All groups share one centre, and each spreads out both ways along 10 directions, with some noise.
(in the rows, 128 means zero)
Known rows, each followed by its group:
[ 81  72 161 122 108 171 123  95 117 143 153  92 222 141 143 166 127]
(1)
[ 56 152 115  69 182 102 175 168 142 124  88 125 107 180 110 129 137]
(4)
[132 165 123 181 127 141 164 162  94 127 118 108 116 113 175 118 126]
(4)
[124 121 134 174 114 129 123 124 167 114 132 116 136 179 156  77 147]
(0)
[145 103 146  79 133 100 118  93 122 141 179 137 132  94 114 147 145]
(0)
[134 171 107  89 157 133 156 118 115 104  80 121 104 121 135 166 130]
(2)
[ 93 159 183 114 143 133 119  62 112 129 139  75  98 122 114 136 144]
(2)
[118 135 166 191 129 153 123 135  82 106 133 134 101 119 118  77 184]
(2)
[197 153 128 112 128 127 197 108 142 154 170 108 105 128 159 135  89]
(1)
[137 186 122 148 124 124 141 121 114  90 107  94  79 142 143 131 122]
(3)
[170 151 160 163 147 123 186 129 158 174 118 149 100 114 142  96 141]
(1)
[125 146 120 120 158 108 130 118 117  96 159  91  81 167  94 134 105]
(1)
[177 142 106 135  73  87 151 146 140  88  99 130 147 145 194 162  82]
(5)
[178 103 150  72 119 133 133  89 117 157 177 121 114  84  96 125  65]
(0)
[ 71 118 125 113 132  44  88 150 174 144 141 159 132 143 114 134 196]
(3)
[195 114 106 139 139 165 166 147  82 116 141 155 137 107 129 148  78]
(1)
[117 146  74 128 114 160 101 168  73  81 100 192 105 119  83 197 169]
(0)
[104 123 142 143 121 110 126 124 145 137 129 114 159 143 147 128 142]
(1)
[141 120 134  87 145 172 149 156  95 116  95 165  86  93 117  26  87]
(3)
[145  93 120  96 149 192 130 127  81 102 136 155 135 112 118  96 122]
(5)
[164  86 108 176 137 119 149 144 151 166 158 137 203 123 182 160 126]
(1)
[119 139 134 182 115 110 123 155 114 159 132  90 139 107 147 105 104]
(2)
[142 111 106 142 132 162  93 138 110 103  83 133 145  85 164  55  77]
(3)
[ 98 126 131 155 128 166 122 130 143 117  99 142 138 161 121 111 164]
(2)
[ 86  76 145  96 141 109  52  71 118 108 171 101 160 118 111 126 152]
(5)
[135 164  97  47 110 100 131 149 102 131 145 136  76  97 114 150 126]
(2)
[133 165 122 135 106 139 143 165  79 121  94 129  90 106  89 162  68]
(0)
[172 142 123 150 146 148 129  98  84 137 190 100 128  85 148 163 134]
(0)
[140 201 120 154 124 129 175 143 116 149 117  74 109 121 182 160 111]
(1)
[151 121 134 119 148 144 151 138 144 121  76 161 115 132 123  79  89]
(4)
[129  99 160 194 166 117 118 135  88 139 120 117 164  78 115 142 100]
(2)
[ 97 143 154 177 124 169  92  99  83 110 132  50 112 138  75 136  90]
(5)
[ 91 148 116 117 104 121  86 107 120 109 151  86 127 130 144 150 170]
(1)
[125 122 138 125 146 117 158 126 128  96 102 137 140 159 141 159 121]
(5)
[150  87 137  63 104 113  81  71 150 127 173 131 151  96 127 128 124]
(4)
[ 97 142 122 125 149 128 147 137  96 154 205  72 120 128 139 135 150]
(4)
[124 137 110 151 160 124 134 135 117 125 124 113 156 119 163 159 163]
(0)
[ 75 130 116  91 147 155 117 124 166 121  90 118 136 149 158  61 147]
(3)
[146 169  47 106  75 152 145 150 195 121  99 119 132 186 190 137 103]
(2)
[198 142  82 172 105 206 151 173 161 233 174 199 101  91  80  90 119]
(3)
[141 177 102 117 121 156 119 108 158 151 111 127  95 105 126 147 142]
(0)
[ 90 104 122 103 117  98 115 166 102 128 124 153 144 115  88 193 128]
(0)
[185 162 139 134 103  33 132 131 146 104 104 144  66 118 120 150  91]
(3)
[ 73  94 150  77 131 142 120  91 182 195 166 107 164 162 100 116 143]
(2)
[149 130  96 109 113  91 129 131 137 136 134  94 163 111 197 170 102]
(4)
[124 133 127  96 162 135  85 118  94  90  90 138  87 100  81  90 111]
(5)
[153 110 135 163 159 111 169 160 101  94 121 127 145 131 185  77 106]
(0)
[129  94 155 134 108 158  74  61 111 106 182  91 147 126 117 131 133]
(4)
[119  76 158  89 103  51 117 137 124  65 161 120 127 194 104  96  60]
(1)
[134  91 134 105 119 161  71  66 107 133 195  89 167  88 129 141 122]
(4)
[141  87 148  94 138 128 147 131 142 134 136 164 140 139  99  99  98]
(3)
[113  95 108 147 153 143 121 146 149 145 145 157 136 165  94 112 141]
(3)
[129 167 152 120  66 100  80  82 121  92 131  59  83 121 139 107  93]
(5)
[140 137 144 141 169  77 160 154 102  98 105 121 107 119 151 109 116]
(2)
[139 112 113 120 111  97 103 130 183 151 139 175 139 119 137 132 184]
(0)
[126 130 137 144 147  77 173 164 139 141 139 137 128 147 138 143 131]
(0)
[ 82  93 151  89 123 133 118  93 158 126 105 107 170 169 118 131  94]
(5)
[114 124 154 125 110 118 108  88 149  68  48 134 133 154 123 142 114]
(4)
[197 163  80 101 145  84 190 177 147  96 102 155  96 133 184 101  84]
(2)
[131 160  93  90 110  87 118 196  98  88 103 166  64 119  99  93 103]
(5)
[153 142 153 148 166 118 162 120 134 139 112 130 103 113 135  88 117]
(2)
[ 99 150  66 162 144 148  45 157 117 111  82 173 123  78 115 141 205]
(1)
[163 143  65  96 149 116 136 160 147 130  88 143 123 116 131 153  58]
(4)
[142 120 140 191  95 167  66  70 106  95 137  77 166 125 133 173 115]
(4)
[149 108 114 121 160 114 104 133 131 108 138 192 113 110 111 113 184]
(1)
[155 115 123 136 141 125 166 158 120 145 145 174 120 131  82 176 115]
(3)
[127 100 130 132 150 178 153 139 121 158 197 162 120 158  76 115 166]
(3)
[182  94 113 115 108 125 165 147 161 140 148 179 158 146 154 120 104]
(5)
[ 93 153 111 127 170 127 159 153 135 125  97 137 130 154 130 172 155]
(0)
[101 145 111 160  93 167  71 133 102 152 114 138 130  77 105 165 167]
(4)
[156 102 107 137 147 100 127 108 158  68 143 131 145 199 161 149 141]
(3)
[111  96 158  73 163 168 186 118  49  81 151 132 151 145 133 158 152]
(3)
[112  98 120 128 137  83 101 121 137 130 156 130 173 118 164 159 177]
(5)
[148 136  87  79 106  68 114 145 111 113 106 106 151  82 141 228  45]
(2)
[ 97  78 211 105 123 124 133  74 123 125 176  96 151 168 107 111 140]
(1)
[ 73 140 127 159 183 155  91 125 129 163  64 111 136 103  76 144 115]
(5)
[ 61 160 138 106 114 104 110  98 152 108  87  66 134 162 139 167 127]
(4)
[122 163 128 146  97 121 128 142 113 133 145 104 108 138 139 126 141]
(5)

New rows, each followed by its group:
[111 151 115 141 169 148 153 107  95  29 115  79 124 208 172 165 158]
(3)
[123  86 145  74 204  75 188 150 200 166  94 161 146 160 122  73  99]
(2)
[170 144 150 129 123  93 161 106 209 220 186 118 101 147 108 132 108]
(0)
[182 162 135 146 122 120 102  83 102  67  92 103  86  81 154 124 106]
(5)
[135 136 156  78 121 129 167 121 141 151 153 155  95 131 113 102 147]
(3)
[ 98 141 140 133 166 104 178 157 147 146  70 136 133 148 135 130 136]
(1)
[219 129  77 120 121 166 121  67 177 131 111 114 157 126 157 188  64]
(2)
[159 145 107 134  63  90 137 149 142 143 171 128 122 130 171 130 140]
(5)
[113 177 115 125 137  75 169 166 122 131 185  99  70 168 130 145 156]
(4)
[ 85 125 152 136 169  84  59 112  92 105 126 102  88  97  58 120 143]
(5)
[163 188 125 173 108 156 144 110 161 154 168 102  58 164 111 101 147]
(3)
[185 106  60  41 117 120 159 158 159 129 188 208 112 144 132 123 135]
(2)
[158 170 117 135 144 154 161 135 101 165 118  98 114  86 110 179  58]
(0)
[105  66 126 179 120 100  89 144 123 105 162 136 193 141 167 135 172]
(0)
[158 120 101 181 129 146 106 160  87 129 152 149 138  85 124 155 129]
(3)
[129 135 153 136 125  90 140 132 117 167 151  81 140 101 141 148  92]
(0)
[ 87 142 117 107 133 144 111 141 126 147 120 135 105 123  87 135 147]
(4)
[107 139 151 129 130 141 159 135 171 149  50 127 129 148 127  71  86]
(4)
[ 80 142 136 119 114 116 117 141 116 108 120 100 115 157 108 139 118]
(5)
[146 135  88 197 105  98  86 186 151 130  80 162 136  95 148 105 127]
(1)
[150 118 117 147 128 128 120 128 123 112 138 144 135 124 148 120 154]
(0)
[103 165 135  91  87 120 153 124 106 114 122  90 131 124 185 147 131]
(1)
[ 91 117 169 120 141 104 103 100  89 122 121 110 128  98  92 172 135]
(2)
[110 101 150 115 137  98 117 118 117 116 185 128 125 150  99 126 154]
(5)
[122 173  95 179 148 121  97 140 115 109 111 113  94 113 125 137 154]
(1)
[135 128 194  99 149 162 184  71 140 179 155 111 127 136 116 127 142]
(1)
[108 143 147  83 149  43 139 126 117  45  89 133  85 149 144 121 141]
(3)
[138  73 117 167 134 115  91 133 132 137 177 144 169 141 100 156 142]
(3)
[137 137 123  85 109 177  97  89 144 153 127 112 115  82 138  63 123]
(5)
[ 78 126 145  84 151  78 109  96 112  71 193  65  98 199  98 145 145]
(1)
[134 112 123 139 138 153 127 108 113 100 132 109 148 149 154 131 123]
(3)
[136 131 134  59 136  80 157 139 139 130 143 143 109 111 155  96 137]
(4)
[174  90 104 109 104 124 109 109 148 137 165 143 150 116 132 154 102]
(2)
[112 118 104 103 103 158 132 171 107 129 152 140 125 150 101  99 103]
(5)
[111  81 117  94 105  90  89 153 141  87 123 147 157 150 125 114 110]
(1)
[ 99 135 149 176 103 136 112 156 142 163 123 125 125 137 126  70 136]
(2)
[145 124  98 143 122 208  97  72 145 137 143 109 143 132 127 145 132]
(0)
[105  96 165 169 170 129 151 127  45  70 165  93 169 154 138 169 155]
(1)
[135 141 133  97 143 149 196 118 102 107 140 130 118 168 134 185 144]
(3)
[154 104 114 133 151  95 110 123  84  69 107 126 172  98 145 214  90]
(2)
[103 118 124  93 119 147 132 125 110 110 122 123 141 139 123 148 122]
(1)
[127 143 122 105 129 186  72  72 138 147 150 129  88 105  64 119 153]
(1)
[ 95 148 110 160 202 160 147 134 151 167  43 122 167 108 135 170 148]
(5)
[156 158 148  79  86 118 174 110 159 132 136 129  82 144 170  80 135]
(5)
[ 96 197  93 158 132 137 131 139 194 133  84  94  89 206 118 133 133]
(3)
[123 156  94 140 140 119 118 157  91  80 107  94 101 147 104 161  66]
(1)
[156 110 164  95 108 100 132 136  97  82 114 131 105 101 147  33  63]
(0)
[145 120 135 139 124  53 112 145 105 109 140 152 113 106 103 165 135]
(3)
[113 102 135 130 140 116 125 124 121 132 121 109 175 105 161 131  97]
(0)
[120 127  94 153 143 115  75 131 141 120 131 141 118 131  95 125 144]
(1)
[135 152 158 138 158 119 134  93 119 126 143 113  98 109 140 117 190]
(5)
[129 171 120 113  94  94 120 118 126 136 144  64 136  97 192 167 111]
(4)
[200 138 107 151 137 145 120  97 122 192 162 105 148  39 158 161 106]
(0)
[150 183 111 144  96 161 113  94 148 117  72 107 107 127 139 158 114]
(2)
[129 159 153 118  81  76 110  83 147  55  73 109 123 141 168 169 133]
(4)
[111 110 122 123 128 146 106 128  99  95 123 126 142 127 130 141 143]
(0)
[110 149 127 143  81 176  71 123 111 132 112 137 111  99  85 172 156]
(2)
[ 76 136  90 185 144 158  65 122 159 174 116  84 180 121 131 177 154]
(1)
[172 119  98 133  77 110 107 120 128  72 171 142 136 156 166 153 149]
(2)
[209 106 137 108  87 154 125  99 176 159 114 131 132  86 160  40  46]
(3)
[ 75 173 146  92 130  94 126 170  40 106 120 138  58  74  89 136 171]
(2)
[131 151 137 101 129 144 166 133 121 135 130 148 103 138 117 120 136]
(3)
[114 131 122 178 152 135 135 124 115 145 158  66 175 142 164 184 134]
(1)
[152 135 124 135 117  83 103 117 120  96 104 111 139 102 169 134 101]
(3)
[116 163 156 145 150 148 144 141 129 149  49 181 100  90 121  91 193]
(1)
[143 163 119 140 154 150 180 140 167 166 126 124 102 180  96 178 112]
(0)
[128 107 141 103 117  68 140 158 101  63 138 127 116 167 132 112  83]
(1)
[115 149 143  70 111  65 145 136 142 118 105 155  97 123 146 114 168]
(4)
[ 91 103 118 121  92 168  77 135 121 129 112 184 154 124  69 167 174]
(2)
[138 133 108 181 140 107  92 145 134 117 129 133 108 120 107 115 127]
(1)
[ 86  82 145 109 129 132 110 146  91 141 105 135 180  78 111 146  92]
(3)
[181 140 145 180 122 132 169 136 134 159 167 114 105 135 150  74 100]
(4)
[158 127 134 149 145 114 136 134  93  89 125 141 112 121 146 127 133]
(2)
[141 160 138 118 130 141 177 123 150 166 115 102 108 131 125 138  91]
(1)
[120  34 143  90  60 148 110 131 108 106 134 156 219 122 144 130  69]
(1)
[108  54  97  63 122 133 100 140 194 167 139 169 203 123 131 108 125]
(5)
[133 139 106 110 111 106 103  98 205 120  90 103 155 146 189  88 115]
(3)
[193 104 115 131 134 199 155 118 138 134 157 159 141 139 138  89 100]
(3)
[100 121 125 104 124  76 142 153 154  88  54 186 146 158 139 159 148]
(4)
[152 167 132 183 111  87  84 108  81  62 144  79  96 102 165 131 144]
(3)
[150  68 105 131 136 131  86 127 135 110 126 152 182 103 167  76 122]
(3)
[124 129 159 122 101 101 157 142 185 153  78 168 127 140 132  80 124]
(4)
[153  66  81 118 116 112  93 150 133 101 113 169 192 113 144 156  85]
(5)
